The first 7 rows are patterns. Each new row is the sum of 2 different patterns, raised or lowered, with some noise. Before adding, each is slid sideways (what falls off one end comes back at the other), maybe read backwards, and multiplied by a number that may be negative. Names go in the order of the patterns.
In the rows, zero is written as 128.
Some rows, each with the names of its patterns after it:
[102 108 135  97  93 159 160 117 142 141 117 159 109 114 122 118 121 155
 135 117 123 160 120  98 113 135 140  99 126  94 164 164 146 120 143 117
 148 100  97 132 123 153 102]
R
[160 151 147 144 140 162 135 142 160 131 122 163  92 127 109 111 147  95
 127 144 141 163 147 154 161 140 114 140 142 118  98 124 158 160 124 105
 148 111  93 123  92 161 142]
N
[158 101 101 104 157 158 154 135 116 129 119 119 133 158 140 158 115 150
 115  95 156 162 143 108 164 156 161 131 118 121  98  99 113 155 163 139
 102 101 121 153 150 109 128]
K
[119 109 142 157 145 103  97 148 156 115  95 154 137 147 101 122 103 113
 135  94 160  92  93 161 111 105 145 113 134 101 115 130 126 144 107 100
 133 132 119 163 102 120 111]
A
[108 146 142 141 122 130 107 151 139 148 137 119 124 121 158  99 165 123
 121 150 162 109 137 161  96 157 122 118 114 161 164 139 139 122 138 146
 147 131 111 136 100 133 111]
D
[156  92 107 144 125  95 127 155 125 141 105 127 122 101 163 152 162 163
  97 123 119 156 160 125 105 116 148 127 101 142 146 157 112  98 133 127
 137 108 102 140 160 160 124]
T
[ 99 124 107 130 131 102 124  91 137 145 157 147 129 164 129 129 158 125
 163 145 148 130 124 129 116 159 142 149 114 157 162 111 151 160 101  96
 127 136 103  98 120 122 125]
L

New rows. What belongs after each?
[ 52 107 115  70  99  87 108  91 108  91  65  72  72 132 105  82  50 111
 101  93  40  49 128  83  85 127 153  68  95 115 121 133 121  83 127  97
 128 121  90 137  85 154 105]
A L
[122 116 189 153 133 124 186 177 118 111 125 168 150 168 141 160  97 146
 147 143 177 152 144 129 146 163 160 124 173 122 150 179  96 181 182 120
 160 118 156 162 152 165 117]
A D
[138 160 194 187 166 161 168 200 166 140 192 193 189 148 141 164 180 195
 168 193 165 157 165 167 137 179 167 183 198 142 150 162 173 166 167 164
 185 169 173 187 202 197 152]
K T
[109  88 108 120  86 101 128 101  80  50  89  80  77  90  55 102  89  99
  82  93  59  81  81  75  63  65 127  97  64 106 120  62  90 118 132  75
  96  92  85 125  93 105  85]
R L
[123 141 129 146 120 152 132 154 146 111 121 154 147 106 109 128 109 102
 145 106 117 122 122 110 146 115 117 109  93 130  98 138 128 117 112 111
 124 125 111 139 139 166 135]
A L
[138 141 146 126 156 148 105 136 109 178 119 118 180 129 121 193 184 156
 155 184 189 162 173 124 170 128 153 156 126 166 172 196 137 111 113 136
 152 107 153 164 136 158 137]
N L
[138 135 131 122 130 179 172 143 108 104 112 116 169 132 150 152 118 102
 138 114 147 113 130 166 108 122 110 144 131  94  88 159 122 151 153 143
 148  98 125 136 177 136 133]
K A
[133 101 160 117 107 174 111 125 141 101 150 122 128 124 145 155 131 108
 129 128 111 147  99 135 133 130 105 130 149 156 125  98 150 167 102  88
 147 151 161 120 125 106 119]
K A
[191 196 171 189 141 173 140 204 193 136 167 190 178 159 153 198 197 208
 191 188 212 159 209 179 184 209 217 187 176 178 215 221 153 173 182 174
 171 168 190 198 139 213 174]
A L
[150  69 165 102 133 144 134 135 126 150  90 115 114 144 138 119 163 121
 149  87  80 138 163 161 129 107  88 166 137 124 158 141 143  94 132  78
 158 135 120 156 168 105 110]
K D
[114 115 138 134 111 171  94 127 122 110 104 149 147 125 127  93 149 154
 128  87 136 132 140 114 122 106 110 135 113 152 118 103 160 125 108 132
 117 136 107 131 121 121 133]
A D
[115 120 135 117 117 149 122 131 137 141 122 117 112 119 144 132  96 105
 130 112 108 153 114 128 121 126 115 122 129 115 129  96 120  98 119 131
 109 133  94 127  97 127 148]
D L
[147 128 122 121 117 132 159 180 165  86 128 182 142  79 147 158 202 191
 138 109 105 148 118 177 107 133 183 135 137 133 141 169 121  95 147 163
 188 112 123 145 143 144 195]
A T
[132  98 143 177 153 109 178  50 100 118 102 108  86 142 131 141 130 139
 136 127 163 129 164 168  79  84 106 175 182 109  77 124 120  84  87  90
 170 162 131 115 146 135 140]
N T
[112 187 129 137 143 101 126 146 148  90 157 130 151 156 138 133 134 121
 106 158 152 163 125 124 106 178 173 147 182 120 153 136 110 133 131 160
 132 116 103 119 139 127 162]
D T
[153 145 131 126 101 116 162 157 126 118 129 125 162 140 125 132 143 135
 127 136 174 139 147 136 140 149 124 118 130 165 143 142 133 162 143 105
 135 159 146 127 147 142 160]
K T
[138 167 127 121 126  86 143 120 135 149 109 130  94 132 147 128 103 129
 160 112 116  90 129 138 133 169 141 120 146 157 161 102 120 117 150 141
 132 163 143 151 113 112 157]
T L
[132 113  77 119 120  83 152 144 114 113 134 163 134 137 112 146 138 153
 109 110 154 140 164 105 103  92 103 110 112 120 127 101 111  82 115 109
 120 122 112 142  89 119  95]
A L
[137 167 137 176 176 159 132 132 173 153 173 145 124 127 140 137 145 131
 142 147 126 122 155 178 166 142 175 191 129 135 131 129 125 143 154 158
 164 138 151 171 112 107 132]
N T
[ 99 132  88  96 100 109 142 126 138  93 101  95 151 111  95 153  99 104
 149 140 112 110 157 145 122 109 108 157 132 149 106 142 129 123 172  97
  95 105 111 102 110 107 129]
D L
[ 61  68  75  83  83 111  69  68  69  24  74  56 110  78  64  65 107 107
  62  94  69  68  50  94  59  79  64  75  82  33  50  65  98 118 109  66
  98  99  49  64  92  88  75]
N K
[114  44  61  46  40  82  55  52 117  56 104  63  53 100  87  76  73  68
  41  47  33  90  68  42  91  72  80 117  91  59  78 134  94 112 120  88
 150  61  93  52  61  91  77]
N L
[168 131 170 113 142 119 138 144 147 165 133 133 143 160 128  96 122  94
 109 106 102 152 173 130 141 149 116 182 115 157 137 100 124 123 133 102
 151 115 109 128 151  93 168]
N D
[130 130 141 157 150 133 146 178 121 120 114 157 173 146 151 122 176 149
 139 121 107 131 132 170 146 151 133 176 150 130 132 120 159 145 153 162
 107 119 121 126 168 164 148]
D T
[137 122 132 111 156 137 112 152 161 121 160 133 166 161 147 155 130 127
 115 135 140 125 133 132 162 125 136 169 173 142 137 140 136 164 114 143
 168 164 182 121 140 119 147]
N T
[117  88  88 125 100  91  99  92 108  80  72  95 107 113  82  70 107  89
  77 112  66 105  93 103  96 113 117 108  99  86 110 123  90  73 125  84
 106  69  80  90  73  96  86]
N A
[122 135 144 176 148 131 139 176 131 129 112 155 167 145 151 128 147 146
 145 152 161 161 167 151 180 123 109 158 187 135 146 174 153 189 159 134
 137 139 102 145 159 169 147]
K D
[165 180 201 181 203 223 195 171 137 154 186 188 186 129 153 196 156 150
 180 194 187 146 151 151 182 167 170 174 196 154 129 177 133 165 178 210
 211 143 163 183 203 145 156]
K L
[ 67  75  69  64  88  99  80  44  60  60  68  98  60  75  74  66  48  73
  71  90  52  63 108  67  48  49 101  57  66  41  72  64  72  95  79  98
  39  37  84  85  79  88  51]
K A
[131 130 174 148 177 165 138 112 112 174 172 175 106 140 182 138 134 139
 169 185 134 105 127 181 187 167 153 141 167 148 142 143 148 133 121 111
 183 159 149 159 106 137 135]
K T
[149 149 119 117 127 169 171 109 108 141 169  95 145 125 144 155 158 141
 125 174  94 177 150 109 138 156 128 149 141 139 144 132 141 131 155 141
 120 132 122 111 143 139 153]
A D
[124 129 197 178 143 181 137 177 146 139 192 148 146 164 163 103 181 122
 140 133 176 185 163 158 127 184 177 118 116 148 189 155 146 180 155 163
 113 117 167 137 164 148 141]
R T
[126 159 172 165 122 129 156 174 148 121 172 139 175 146 167 148 148 182
 135 178 148 133 194 153 149 169 143 161 132 164 167 170 160 159 154 149
 171 169 161 119 152 152 138]
A L
[101 128 138 150 159  99 109  85 157 129  82 155 163  93 121  95 136 158
 147 122  82  90  95 131 132 132 126 162 116 118 128 132 105 116 149 110
 161 105 147 119 107 128 136]
K A
[114  61 158 116 121 123 108 136  90  96  90  88  88  88  88  76 105  80
  76 128 135 115  64  58 112 141  97 112 138 128 133  68  81  88 101  87
  93  90  85 115  90  60  85]
N T
[154 129 160 168 124 176 158 152 189 121 152 113 107 110 138 115 120 122
 106 120 109 119  90 157 151 171 136 107 180 155 101 134 158 156 162 138
 148 146 129 107 119 137 121]
N L
[152 180 163 144 120 162 134 160 168 136 150 119 119 153 131 108 125 131
 165 112 122 192 172 135 197 177 141 176 171 189 143 168 119 141 142 149
 187 131 166 162 162 169 127]
N L
[100 142 122 140 108 151 138 135 136 117 156 141 141 116 170 134 126  99
 131 131 138 125 103 159 121 150 132 126  99 142 155 133 110 128 155 148
 127 118 138 130 132  99  87]
R D
[138  94 121 118 104 118 151 136 155 120 103 136 145 120  85 120 142 131
 101 108 136 117 109 128  83 145 117 127 139 109 108 145 161 120 140 156
 135 106 140  96 139 127 103]
R N
[141 168 142  89 137 125 168 130 104 128 122 108  89 118 152 137 136  80
  92 123 107 134 129 144 128  94 110 123 143 168 130 108 142 150  94 130
 117 106 137 136 156 107 102]
K T
[110 100 110  89 132 127 116 121  95 157  98 125 164  93 119 117 150  92
  88  94  99 149 135 154 124 151 121  73 126 162 110  97  91 103 109  88
  86 130 129 108  88  71 102]
K L
[147  99 127 113 128 143 101 123 154 138 144 135 150 160 126 117 120 160
 136 114 123 156 150 136  95 129 113 103 134  94 143 130 156 134 127 151
 152 151 138 145 148 144 117]
R N
[148 132 158 157  72 114  84 155 164 138 109 112 167 120  94 153 133 173
 118 105 127 117 131  94 117 141 167 144 135 173  71 114 158  98  63 114
 155 102 115  95 117 110  75]
T L
[115 117  92 144 120 116 113  92 100  84 109  93 124 116  89 126 122 101
  94 101 148 137 134 125 136 140 137 130 118 112 118 137 132 113 109 144
 136  85 102 137  78 117 134]
N L
[147 148 148 156 135 158 185 141 168 119 163 200 196 199 168 214 188 187
 182 172 188 195 195 165 150 171 181 194 177 191 170 195 199 153 188 193
 157 136 179 185 143 160 180]
R L
[144  92 135 136 153 114 121 153 145 111 125 148 182 147 129 142 110 120
 104 174 127 154 127 104 106 144 143 142 129  96 158 103 155 119 110 148
 120 100 146 127 125 127 122]
A D
[192 155 120 125 155 158 164 165 172 186 124 105 114 166 127 130 162 175
 166 117 136 175 183 193 118 128 124 125 133 152 158 173 176 125 149 161
 171 103 163 175 164 188 152]
N K
[136  90  95 106  84 111 121  81 114  86  95  96  83 113 112 101 132 127
 103 122  92  78  99 122 108  84  99 117 130 107  76 100  83  96  98  77
 125 122 116 100  97 113 111]
N T
[107 108 106  94 139 114 102  89  81  75  88  61  84 125  71 115  60  78
  70 120 126 105 143  67 103  81 102  61  60 126  79  63 102 105 121 105
 136 109 138  81 100 153  80]
D L
[ 90  92 140 123 108 145 106 118 147 145  72 114 133  97 148 108 118 122
 118 149 109 144 103 159 149  89  96 129 141 111 121  93 123 108 127 134
 141 106 101 143  86 142 145]
A D
[136 151 125  85 106 125 111 108 163 129 100 137 103 121 130 112 128 133
 121 112 152 137 146 148 138 106  91 135 101 163 104 101 128 172 148 129
 151 113 141 132  97  93 135]
R D
[136  74 138 108 133  87  67  67 107  86 118 110 121 125 110  91  73 127
 126  91  82 127  94  90  97 135  96 129  97  84 111  71  71 136 152 106
 140 109 136  76  84 120 156]
R K
[114 126 172 173 121 132 148 167 138 199 175 144 145 140 159 107 129 132
 127 171 148 165 148 134 130 146 174 161 165 146 149 156 191 120 123 116
 150 153 110 117 181 186 135]
N T
[138 128  90 101 102 140 116 140 153 119 161 103 113 116 104 130 121 126
 102 115 113  98 137 134 112 134 136 150 120 123 155 106  97 114 104  97
  88  94 113 126  96 112 118]
N L
[ 99 132 144 140 132  87 130 155 170 138 103 167 132 103 140 111 173 154
 113 130  92 186 180 179 150 104 154 154  93 134 149 183 150  97 130 139
 116  88 195 134 175 174 126]
A T
[121 143 172 111 153 132 114 142 144 156 144 159 115 120 124 153 159 135
 107 127 157 104 137 114 148 151 160 150 128 155 121 174 171 107 135 137
 146 119 154 151 127 160 148]
A D
[ 96 120 117 131  77  85  74 108 108  97 119  93 121  66  91 115 108  93
 109  83  64 124  78 110 125 130  97  68 105 112 123  81  84 104  98 131
 103 140 105 114 116  93  85]
K D
[107  57 137  95 103  96 122  91  86 110 119  89 110  90  84 117  94  74
 159 129 116 142 112 120  81 119 102 151 114  85 102  87 121  97  85  57
 158  77 137 107  87  96 145]
R D
[105  90 134 102  84 132  87 146 130 167 137 123 124 132 161 108 136 130
 142 134 165  83 128  93 115 122  73 120 126 143 137 122 136 153 113  89
 150 153 105  96 124 150 164]
R N
[107  69  71 109 136 145 111  70  87  93 145 118  84 129 118  62 107  66
 141 134 124 113  84 118 107 116  96 130 139 150  80 118 112  97 145 132
 118  81 139 123 163 111 102]
K A
[112 135 108 141 136 140 108 125 152 130 152 119 133 129 132 160 135 148
 165 130 106 114 152 121 112 128 111 133 110 123 133 137 143 111 101 112
 129 112 120 116 112 144 133]
T L
